Every row belongs to one group in each of 3 separate groupings. Each group adds its own fixed numbers to the row, and there is some noise. The rows also spread widely along 11 directions, which tell nothing about the answers.
Known rows, each followed by its group in each grouping:
[ 29  25 -28 -24   5 -31  -9  22  -8  -2 -30   6  42   6  12 -18 -16   4
   3  36  -1 -32 -20   1  36  12  -7   2 -24 -21   7  -7 -24  13  22  20
  42   1] -> J807 T Runus
[ 16  -6  13   7  13  14  21 -30  13   3 -33   4  23  30  32  -5  46  26
  -8  18  -2  37 -10 -25 -28 -31  49   1 -57   1  -7  28  22  -7  22   1
 -18   2] -> J533 T ponep
[  2   1  30   6   4  17  -4  -4  25  -1  15  -6   0  -3  -4   4   0  16
 -25 -17  -9  12   1   1 -31 -14  27  11 -18 -15  10  -7 -15 -21  -4 -17
 -32  -8] -> J768 X ponep
[ 19   3   5 -17 -15  12  11  23 -22 -13  10   9  -1  -6  -6 -10  15  23
  -3  -4  -8  -3  -6   5  15 -10  19  -1  -1  -8  -3   8 -15  19  37  -6
  25  19] -> J533 Z ris
[ -7  -2  16 -18 -26 -17   5   1   6  15  -4  -9 -10  10  19   6 -21  18
 -23 -17  14   2   2  -3 -30  24  17  25 -25   3 -40  11 -14   6 -12 -35
  -4 -32] -> J807 X tiken
[ 32 -11  -4   4  32  20 -16  14  10  13  -3  13  28  -8  17   0  16  14
   0  -8  -3 -10   1  13  17  -5  23   3  -9   5  -7   5 -13   4   7 -28
  -5   8] -> J699 G tiken
[ -4   0  13  -1   9  -7   0   5   3  10  -8   2   4  -1   9  14  10  17
  -3  -3  -5   0   5   2  -1 -21  15   5 -15  -2 -10  -1 -19  11  10  -3
  -7   8] -> J699 Z taked
[ 25  10  14 -23 -30  13  13   7 -15  -6   9  -6  13  -2  12  -8   3  21
 -15  -4 -11   0 -28 -15  -9   8  12  19  -7  -7   1   4  -6  -1  23   2
  25   2] -> J768 G ris
[ 17  21  -1 -26  11 -10   9  28 -28  -2 -25   0  13 -10 -10  13  -3  18
  -2  22 -11 -10  -9  21  34   1  -5  -8  11 -13   8  -8 -17  26  28  15
  26  15] -> J768 G Runus
[ -6  -6   6  -3  17   1   9  -9   5  14  -5 -22  14   1  32  15  13  25
 -12   3  17  15  13  -7  -6  19  35  10 -36  20 -29  45  -5 -10 -13 -35
  -7  -7] -> J807 Z taked
[ 14  -3  25  -4   1   0   4  11   9  -2 -11   6  24 -15  10   5  -3  20
 -15  -3 -15   6  -2  -4   4  -8   6  11   5 -20   7 -20 -17   5  21   6
  10  10] -> J533 G ponep
[ -1   2   6  -7  14  15  -3  20 -17  -1  16   5 -21  -8 -21  17   5  10
  -5  -7   5 -11   7  24  16 -18  15 -11   2  -2  -4  11 -18  24   8 -17
  -7  20] -> J768 X taked
[  5   7   7  -4  14   1   3   3   2   2  -9  -6  12  -1   5  11   6  17
 -12   4   3  -1  -1   5  -1  -4  19   3 -17  -4   1   5 -13  -1  -2  -9
  -3   2] -> J768 T tiken
[  6 -15  40   2 -17  16   4  -8  23  -4  10  -7 -11 -10 -13   8  -7  25
 -16 -19   6  36   6  -6 -27 -25  35  11  11 -15   1   2  -3   5  12 -19
 -31   6] -> J533 G ris
[  5   3  23 -10   2   5   9   6  -2  -3   6  -1  10  -5   4  12   8  20
 -10  -6  -3  -3  -4  -8   2 -14  10  16  -3  -4  -1   5  -8  14   7   7
  12  22] -> J768 G tiken
[  6  13   1  -5  19  14  -7  10 -11 -13  23   1   6   4 -19   1  15  12
   0   3   0 -27 -16   3  13 -30  15  -1 -25 -16  15  11 -16   8   1  13
   2  34] -> J768 G taked
[ 24   4  15  -9 -21  30  10   7 -12 -13  39  -2  12  -1  15 -14  17  26
 -16 -17  -6 -13 -24 -18 -10   7  24  21 -21   2  -4  21  -9  -7   5 -13
  26   9] -> J768 G ris
[ -3  28  -2 -17  21  26  -5  -7  -3   6  18 -16  -7   3   2 -13   9   6
 -21  -7   4 -31 -35 -17 -45   3  16  23 -38   3   4  35   0 -45 -32 -18
 -28 -19] -> J807 G Runus
[ 15   4  10  -6   2   2  -6   6   7   7   0  13   3   5   0  -1   3   8
  -7  -6 -12  -4 -11   7  -7 -21  12   8 -16 -14   3 -13 -10  10  16   3
  -4   7] -> J768 X tiken
[ 13   2  27  -6 -12  13  18   6  -3 -15   8   8   9  -6  11  -4  14  19
 -15  -6  -9  22  -7 -14  -4 -14  27   2  -6  -4   3  11   5   7  27  -9
  11  14] -> J533 X Runus
[ 22  18   0 -19  -2  12  12   9 -17  -6  -6   7  14  -1   8 -12  20  15
 -14   3 -20 -10 -27  -7  -7 -12  16   5 -26 -12  10  -2  -2  -8  27   2
  19  -1] -> J533 T tiken
[  8   1  24  -7   4  47  21  12 -29 -23  36   1 -17 -16 -17   0  28  25
 -11 -11   6  10  -9  -3   9 -21  39  -8  10   5   6  42   8  11  20 -22
   0  37] -> J533 G Runus
[ -2  -9  32 -11 -28   4   5  -6  13   6   6  -8  -4   0  16   2 -11  22
 -23 -22   8  13  -5 -18 -38   7  22  29  -4  -4 -26   8  -4   3  -6 -27
  -7 -16] -> J533 G tiken
[ 13 -11   3   3  11  11 -25   9  25   3   6   2   4  -8 -19   0 -23   8
  -4  -9  12   0  11  12   5 -11  18  -2   6 -18   5   1 -18   3  -1 -27
 -27   5] -> J533 X ris
[  1   8  39 -10 -12   6  36  16 -18 -12  18  11  21 -18  33  19  28  30
 -23 -22 -25   2  -6 -21   3 -10  10  17  -9  11  -2   3  -5   6  18   0
  42  23] -> J699 X tiken
[ -3  -3  21   5   7   5  12  12   3 -25  24  -6  18  -1   3   3   1  25
 -11  -3  11   5  11  -1  15  -8  35  -1 -27  -9  -4  25 -13  15 -11 -18
  10  20] -> J533 X Runus
[ 15  10  15  -4  -8  -1   1   2   7 -13   1  -4  21   3   4  -3 -11  15
 -11   5   3  11 -10 -16   6  -8  19   5  -9 -16  13   3  -6   1  17   0
  -1  14] -> J699 X ponep
[-16  17  37 -14 -14   8  31  28 -23 -23  30  -4 -15 -13 -14  15   7  30
 -31 -23 -26 -15  -8  13 -16 -11  13   7 -26 -21   4 -13 -26   0   2  -8
  17   1] -> J533 X ponep

New rows. What belongs after each?
[ 12  14  15   3  13  26  16   6 -10 -32  27   5  22  -5  -4  -6  29  19
 -14   0 -10  -8 -19 -16   8 -39  31   1 -31 -16  29  14  -2  -4  12  13
  17  38] -> J533 T tiken
[ 15  13   3 -11   1  11  13  10 -12 -10  10  -8   7 -11  -7   2   7  22
 -13   4   3  -6  -4   1  11  -1  27  -1 -19  -2   7  22 -12  -3  10 -11
  11  10] -> J807 T ris
[ -2  -4   6  -7   1   7   7  10 -11   0   2   2 -14   8  -3   6   8  20
  -8  -6  14 -10   2   8  -4  -6  23   3 -13  -3 -25  23 -11  21  -2 -26
   1   0] -> J533 T tiken
[ -1 -11  19  -5   2   0  16   0  -1   5  -8   9  -9  -1   6  11  22  22
  -3  -1   6  21  13  -7   8 -29  27   7   1  12 -16  22   0  32  30   0
   2  32] -> J807 Z tiken
[  9   9   4 -13   5   6   0  14 -13   3   7   5   9   4   8   0  17  16
  -8  -6 -15 -28 -19   4  -7 -10   8  13 -30 -11  -6  -5 -22   4   4   7
  13   3] -> J768 G taked
[-12  25  34  -9 -12  22  21  -7  -5 -22  49  -9  -2   6   3  -3  20  17
 -32 -27 -14 -14 -30 -31 -47 -23  22  31 -48  -8  11  13  -3 -27 -20   3
   1   5] -> J768 X tiken
[ -6   6  24 -11  -2  -4  12   7  -4 -15  10  -2  15 -15   2  15 -16  14
 -13  -3   6   4   5 -18  17  -8   4  11  13  -8   6  14  -6  15   5   1
  21  30] -> J533 X tiken
[  0   4  25  -9  -4  -1  10  14  -1   6   4  13 -13   1   1   5  11  16
 -19 -15 -17  -7  -6   3 -18 -20  10  14 -23  -5  -8 -10 -18  10  18   1
   2   3] -> J807 X ponep
[  3  13  15  -8  -9   6  19  -1 -13 -13  14  -1  20  20  25  -7  26  24
 -12  -1  -1 -14 -23 -33 -16 -12  21  23 -43   0  -9  27  -1  -1   2  10
  23  14] -> J699 G ponep
[ 10   2  -4 -11  32 -12   8  16  -2  20 -28   3  33 -13  21  21  11  20
  -3   7  -8 -18   9  14  19   9   4   8 -19   8  -9   1 -21   7   4  -4
  19   4] -> J807 G ris
[ 19  -9  -8   8   3  -9 -38 -23  51  12  -4   1  19  29   0 -27 -23   3
   3   4  26  -9  -7 -14 -26 -23  28  23 -41 -24  -8   8 -14   0 -14   1
 -36  -2] -> J807 G ris
[ 10  15   4 -23  26   5   5   7  -8  19 -23  -9  10 -21   6  16   4  12
 -15   1 -11  -3  -6   9  -3   5   4   4  -2   5   3   5  -7 -10  10 -11
  -9  -6] -> J807 G tiken
[  1  19   3  -8  27   3 -10  17  -5  -6  11  11   9  -6 -20   6   1   6
  -1   0  -5 -39 -15   3  15 -41  -1   7  -7 -21  19  -8 -21  15   0  18
   0  30] -> J699 G tiken
[ 11  15   6 -12   1  38   9  -2 -13  -3  28 -11  -4  -1  -3  -1  20  20
 -18 -15  -3 -12 -25  -8 -28   0  28  15 -26   4   4  29   0 -27  -8 -18
 -12  -4] -> J768 G ris
[ 27   3 -10  -9  20  16   2  18 -13  -5  -8  -3  17  10   1 -11  15  24
  -7  14  -2  -7 -10  25  12   8  37 -14 -43 -15 -10  14 -12   4  12 -25
  -2  -8] -> J533 G ponep
[ 13   6   4  -8   1  -7   2  20  -1   8  -4  17  13   0  12   5   9  17
  -7 -12 -20 -21  -4   8  -1 -16   5  10 -25  -8  -7 -19 -24  12  12   2
  12   0] -> J699 X ris
[ -1   8  27   5  16  28   3   0  10  -8  22 -12  -2 -18  -6   8  15  22
 -17  -9  -1  18  -5 -11 -15 -18  32   2   0   1  22  20  -2 -26  -2 -19
 -31   8] -> J699 Z Runus
[ -9  15  18 -15   9  16  13   9 -20  -7  19 -20  -4 -18  -1  21  -6  20
 -18  -9  20  -9  -2 -12   5  16  13   9  16  13  -3  43  -3  -7 -18 -31
   2   7] -> J699 G Runus
[ 18  27  -2  -5  -1   7  -1  -5   9 -20  21 -22  48  -9  13 -12 -12  15
 -21   4   4 -16 -25 -38  -6  13  16  19 -31 -15  33  18 -10 -48 -20  -5
  14  -3] -> J699 T ris
[-16  16   2 -13  26   1  -1  12 -17  11   4   9  -5 -11   7  23   6   6
  -6  -4   9 -43  -2 -12  10  -8 -20  15  23  14  -1  22 -15   3 -15   2
  13  15] -> J699 T Runus
[ -1 -13  39  -5 -37  -6  12   4   8   2   5   9  -9  -8  22  12  -3  24
 -19 -24   0  17   4 -22 -17  -9  14  25  20   4 -21  -6 -11  22  17 -10
  16   5] -> J699 T tiken
[ 19  -4  20  -8  -7  -3   6  17   0  -6  -8   6  16  -8   4  -1  -2  22
 -10   2  -8   8  -4   4  10  -8  16   3   1 -19  -4  -8 -12  23  25  -3
  14   8] -> J533 G Runus
[ 12  11  11  -6   4   3   6  24 -10  -8  10  19   8  -3  -5   4  12  17
  -7  -9 -18 -17 -10   9  10 -32  16   0 -17 -12   7 -13 -16  23  25   6
  12  23] -> J699 X tiken
[  8  -9  -4  -5  13  -6 -28  12  12  21 -11  17 -28  11 -28  -6 -14   1
  11   4  19 -16   3  23   3 -30  11   2   8 -15 -18   3 -15  43  14  -3
 -27  13] -> J807 G Runus
[ -2 -21  17  -2  -4  17   1  -4   3  17   1   8 -15  -5  21  12  12  16
 -13 -18  14  12  10 -13 -18  -3  15  11  15  16 -31  26  -2  10   8 -33
  -7  -1] -> J533 T taked
[-13  11  15 -14   4  20   9   9 -11  -5  34 -10 -17 -15  -5   5   8  19
 -22 -18   4 -18  -5  -6  -8  -2  18  15 -11  10  -5  33 -15 -12 -12 -24
  -1   9] -> J807 Z tiken
[ -8  16  -9 -17  17 -42 -24  12  20  11 -30 -16  39  -6  -5  13 -61   1
 -10  13   9 -25   7  15  13  23 -17  11  -9 -35   2 -23 -37   0 -29 -10
   0 -22] -> J533 X tiken
[ -8   0   3   7  44 -11 -19   8  27  12 -13   1  19  -1  -5  14 -15   6
  -7   4   0 -15  15  22   1 -13  11  -1 -25 -22   2  -9 -27   0 -26 -15
 -28  -9] -> J533 X Runus
[ 13  -8  13   3   9  -5   2   7  15  -1  -2   2  19   1   2   3  10  21
  -5   0   2   3   5   5   7 -21  30   7 -29  -9  -4   4 -20  15   8   2
   2  18] -> J807 G ris
[-11  -1  22  -6 -17 -11   6  -5   8   2   3   1  11  14  30   9  -8  17
 -17 -10  13  -3   0 -33 -20   5   5  30 -13   7 -24  19  -9   6 -11  -6
  10   1] -> J699 X ponep
[ -4   3   5  -8   0   0   4   4  -8  -5   6   5   4  15   2   1   4  13
  -6  -3  11 -12  -7  -8  -6 -11  21   9 -30  -7 -18  25  -2  20  -5  -9
   6   9] -> J533 X tiken
[  3 -13  34  14  -2   2 -25   7  39  -2  26   6  11 -16  -1   3 -25  14
 -11 -22  12  -5   9 -13   3 -16  10  22  24 -13   3  -8 -27   8 -13  -8
 -11  19] -> J699 G Runus
[  6  12  15 -14  -5  13  22   7 -16 -11   9   6  12  -4   6   3  18  21
 -12  -8 -11  -1 -13 -13  -7 -15  18   6 -26  -6   3  12  -3   0  14  -1
  16  11] -> J533 X ris
[ -2  -1   7  -8  19   8   3  14 -17   0  -5   5 -11  -1 -21  13   7  15
   1   3  10  -7   6  19  13 -24  22  -7  -2  -9 -11  18  -5  33   8 -11
  -7  25] -> J533 G tiken
[  8 -17  17  -2   5  -2  14   2  10  15 -24   1  12  -9  25  25  13  29
  -5  -1  -3  30  23   3   7   4  19   6   8  14 -19   7 -13  15  20 -15
   5   4] -> J768 Z ris
[-17   4  27 -16 -11  -2  14  13 -10 -10  15  -5   5 -14   6  22 -19  17
 -20 -13  11  -5   7 -14   8  11   0  19  15   0 -12  18 -13  15 -11 -17
  24  13] -> J533 X tiken
[ 12  10   4  -8  -8   8  11   3  -6  -2  -4   0   1   7   0   1  16  20
  -8   0  -3   1 -14  -8 -17 -19  26   4 -25  -7   2   8  -3  -1  14  -2
  -5   0] -> J699 T ris
